There are 4 ways to turn a row about zero (a turn may also mirror it). The second row of each pair is the first, turned, with some noise. The first 36 pairs use one turn. New pairs use 2 turns, one after the other, and a turn may come again.
(in the rows, 128 means zero)
Some pairs, each with its turns in order after it:
[113 140 153 183 121 144 146 120]
[111 125 111 105 103 156 136  82] -> k895

[122 145 112 123 152 195 101 137]
[132 174 145 121 152  84 145  92] -> k156

[148 129 151 113 125 128  96 112]
[117 113 151  91 116 123 126 119] -> k156

[114 147 132 190 134 120 141  81]
[ 94 120 108 174 103 140 162  92] -> k350

[104 130 126 196 128 142 114  57]
[ 86 124 127 174  96 168 190 104] -> k350

[100 142 132 125 154 138 123 172]
[129 151  86 132 123 115 137  92] -> k156

[117 148  49 119 150 159 152 127]
[ 78  97  89 102 150 170 102 151] -> k350

[143 120 157 134  49 155  89  64]
[138 210 136 116  87 102 191 114] -> k895

[121 117 127 124 126 130  97 132]
[114 140 136 122 130 119 103 125] -> k200

[120  71 174 135 117 128 134 118]
[100 150 161 146 146 124 146  79] -> k895

[170  63 159 123 151 109 133 142]
[ 82 119 187 130 154  92 118 112] -> k895

[143 148  49 119 148 129 147 133]
[132 122  95 135 114 126  68 180] -> k895

[110  86 131 171  49 150 119 128]
[125 214 119  98 139 140 133  80] -> k895

[150 116 141 138  81 108 207 166]
[194 135  84 148 118 194 142 126] -> k200

[115 108 126 120 150 133 163 158]
[136 153 106 154 132 161 127 107] -> k156

[ 97 132 137 207 105 122 167  96]
[104 123  85 190 126 123 186  98] -> k350

[172 135 149 175 142 135  58 113]
[126 173 168  76  93  80 126 143] -> k200

[ 98 144 132 126 137 131 105 145]
[ 98 143 123 118 143 123 124 105] -> k200

[107 121 111  98 207 186 119 145]
[ 47  92  87 104 132 105 125 154] -> k200

[177 114 142 166 132 116 145 116]
[116 114 167 151  97 150 156 147] -> k156

[ 49  66  93 134 192 117 133 145]
[170 160  56  93 125 207 146 124] -> k350

[138 145 115 100 120 145 143 117]
[148 135 137 142 102 134 119 151] -> k895

[109 164 126 130 136 123 132  82]
[115  95 134 161 116 159 121 104] -> k350

[123 207  49 121 132 184  95 135]
[ 27 114 175 131  82 158 161 105] -> k200

[175 184 166 143 106  69 100 135]
[ 96  39 128 120  83 104 150 124] -> k156

[198 121 148 146  76 126 142  75]
[141  74 209 130 118 144 133 162] -> k156

[140 109 138 147 128 127 120 128]
[126 151 130 129 115 119 146 128] -> k350

[136  70 148 116 106 107 122  91]
[109 164 152 159 138  84 142 101] -> k895

[151 126 136 146 123 142 120 132]
[136 141 128 115  99 123 129 135] -> k200

[ 76 141  97 132 105 178 143 147]
[184 162 106 148 162  92 118 124] -> k156

[109 142 130 100 156 140 109 144]
[135 106 127 141 149 149 146 157] -> k895

[114 133 110 190 133 121 118 124]
[102 121  96 124 102 130 171 110] -> k350

[101  90 171 124 110 140 137 121]
[153 133  88 152 132  99 101 114] -> k200

[125 120 124 207  85 131 136 142]
[148 203 121 158  98 138 148 134] -> k200

[142 117 163 125 132 203 138 123]
[169 157 175 114 140 137 158  92] -> k156

[166 120 156 105  73 164  86 127]
[125 132 205 126 146  95 148 164] -> k350

New pairs. What belongs after each?
[ 94 136 119 133  83 141 137 112]
[135 129 140  79 125 148 116 156] -> k156 k200

[125 132 144 133  86 176 145 141]
[125 129  99 107 172 117 156 152] -> k350 k200

[145  49 132 109 128 119 129 133]
[115 131 129  76 172 114 132 173] -> k200 k895

[142 133 112 135  87 124 142 138]
[151 134  89 114 114 120 130 132] -> k350 k350

[156 146 105  78 119 147 129 113]
[162 150 149 102 103 150 100 136] -> k200 k156

[136 109 118 122 136 141 207 151]
[140 176 155 191 134 117 110 124] -> k200 k156

[147 121 148 144 177 112 113  85]
[145 151 112 178 172 139 121 131] -> k895 k200

[182 141 151 169 128 121 157 108]
[138  81 156 172 127 158 117 103] -> k200 k156

[111 132 121 156 184 141 130 180]
[136  88  92 102 164 161 100 126] -> k200 k350

[135 111 157 118 124 177 160 113]
[145 150 155 158 122 164 107 157] -> k200 k200

[127 119 140 128 126 137  90 132]
[118 107 114 101 128 114 119 130] -> k200 k156

[155 137 100  80  91 125 126  70]
[112 133  93  79 161  85  87 138] -> k156 k200

[107 136 107 110 116 128 149 132]
[112 135 126  96 117 124 132 149] -> k895 k895

[ 85 113 138 150 115  90  88 149]
[119 132 171 143 123 182  93 111] -> k156 k200

[113 113 104  49  98 156 126 127]
[ 76 183 106 127 161 123 167 121] -> k200 k895

[142 195  57 119 128 142 145 125]
[119 158 151 157 116 194 131  68] -> k200 k895

[131 106  92 114  77 114 127 121]
[ 88  88 121 131 128  94 148 125] -> k895 k156

[128 111 131 113  89  83 112  96]
[120 111 105 154  78 106 101 113] -> k895 k350

[110 153 181 133 152 169 150 155]
[134 107  78 153  82  91 113 134] -> k895 k200

[132 105 130 137 113 101 120 149]
[118  97 127 155 126 132 114 125] -> k350 k156

[207 182 133 207 207  99 113 128]
[156 135 102 168 130 176  80   6] -> k156 k895

[105 155 116 143 120 132  68 126]
[ 99  92  91 129 125 139  92 136] -> k156 k156

[139 114 177 122 111 141 134 109]
[117 125 133 137  87 107 119 162] -> k200 k350

[105 127 119 123 142 150 126 125]
[116 112 127 124 119 135 102 115] -> k156 k350

[124 150 119 139 121 122 127 100]
[153 144 130 128 114 134 121 148] -> k350 k156

[143  89 123 127 125 120 177 117]
[100 135 143  85 135 129  92 141] -> k200 k895

[ 64 139 145  94 140 161  90 111]
[105 141  87  86 130 134 122 196] -> k200 k156

[138 127  65 147  88 144 133 147]
[114 165 102 144  78 117 141  91] -> k200 k200

[ 86 109 170 147 153 138 128  49]
[170  99 189 142 126 170  92 167] -> k156 k895

[130 192 126 112 138 127 144 132]
[154 142 139 123 163 177 131 139] -> k200 k156

[157 125 147 135 168 150 112 117]
[134 138  84 152 151 132 114 108] -> k895 k200

[160 151 119 142 160 130 144 140]
[129 100  92 141 125 158 120 120] -> k200 k200

[112 140 119 135 207 103 126 108]
[173 147  84 112 136 145  86  99] -> k200 k350

[146 139  96 176 148  76 130  87]
[168 155  68 163  98 128 116 113] -> k156 k156

[168 207 127 190 104 140 119 114]
[151  93 148 142 159 110  95 218] -> k895 k350

[144 141 169 130 161 116  71 156]
[151  97 144 191 149 132 115  95] -> k156 k200

[127 137  74  79 171 100  95 124]
[102 111 151 162 185 167 168 118] -> k200 k895

[121 116 126 181 122  98 122 132]
[116 104  92 160 133 115 122 157] -> k350 k350

[147 141 128 140 173 132 139 191]
[136 141 149 187 123 115 177 129] -> k156 k200

[157 130  49 117 192 136 117 147]
[140 150 106  93 171  83  64  90] -> k350 k156

[116 129 127  49 181 121  49 132]
[143 153 239 118 167 109 110 152] -> k350 k350

[135 106 187  49  93 136 165 132]
[ 87  61 148  61 128  99 160 141] -> k350 k895

[118 155  77 123 128 129 114  49]
[104  77  70 115 120  87 154 161] -> k895 k350

[140 127 124 145 122 109  95 116]
[157 132 120 149 122 143 118 105] -> k350 k200

[191 122 125 164 148 123  99 164]
[206 123 139 108 137 149 103 139] -> k895 k350

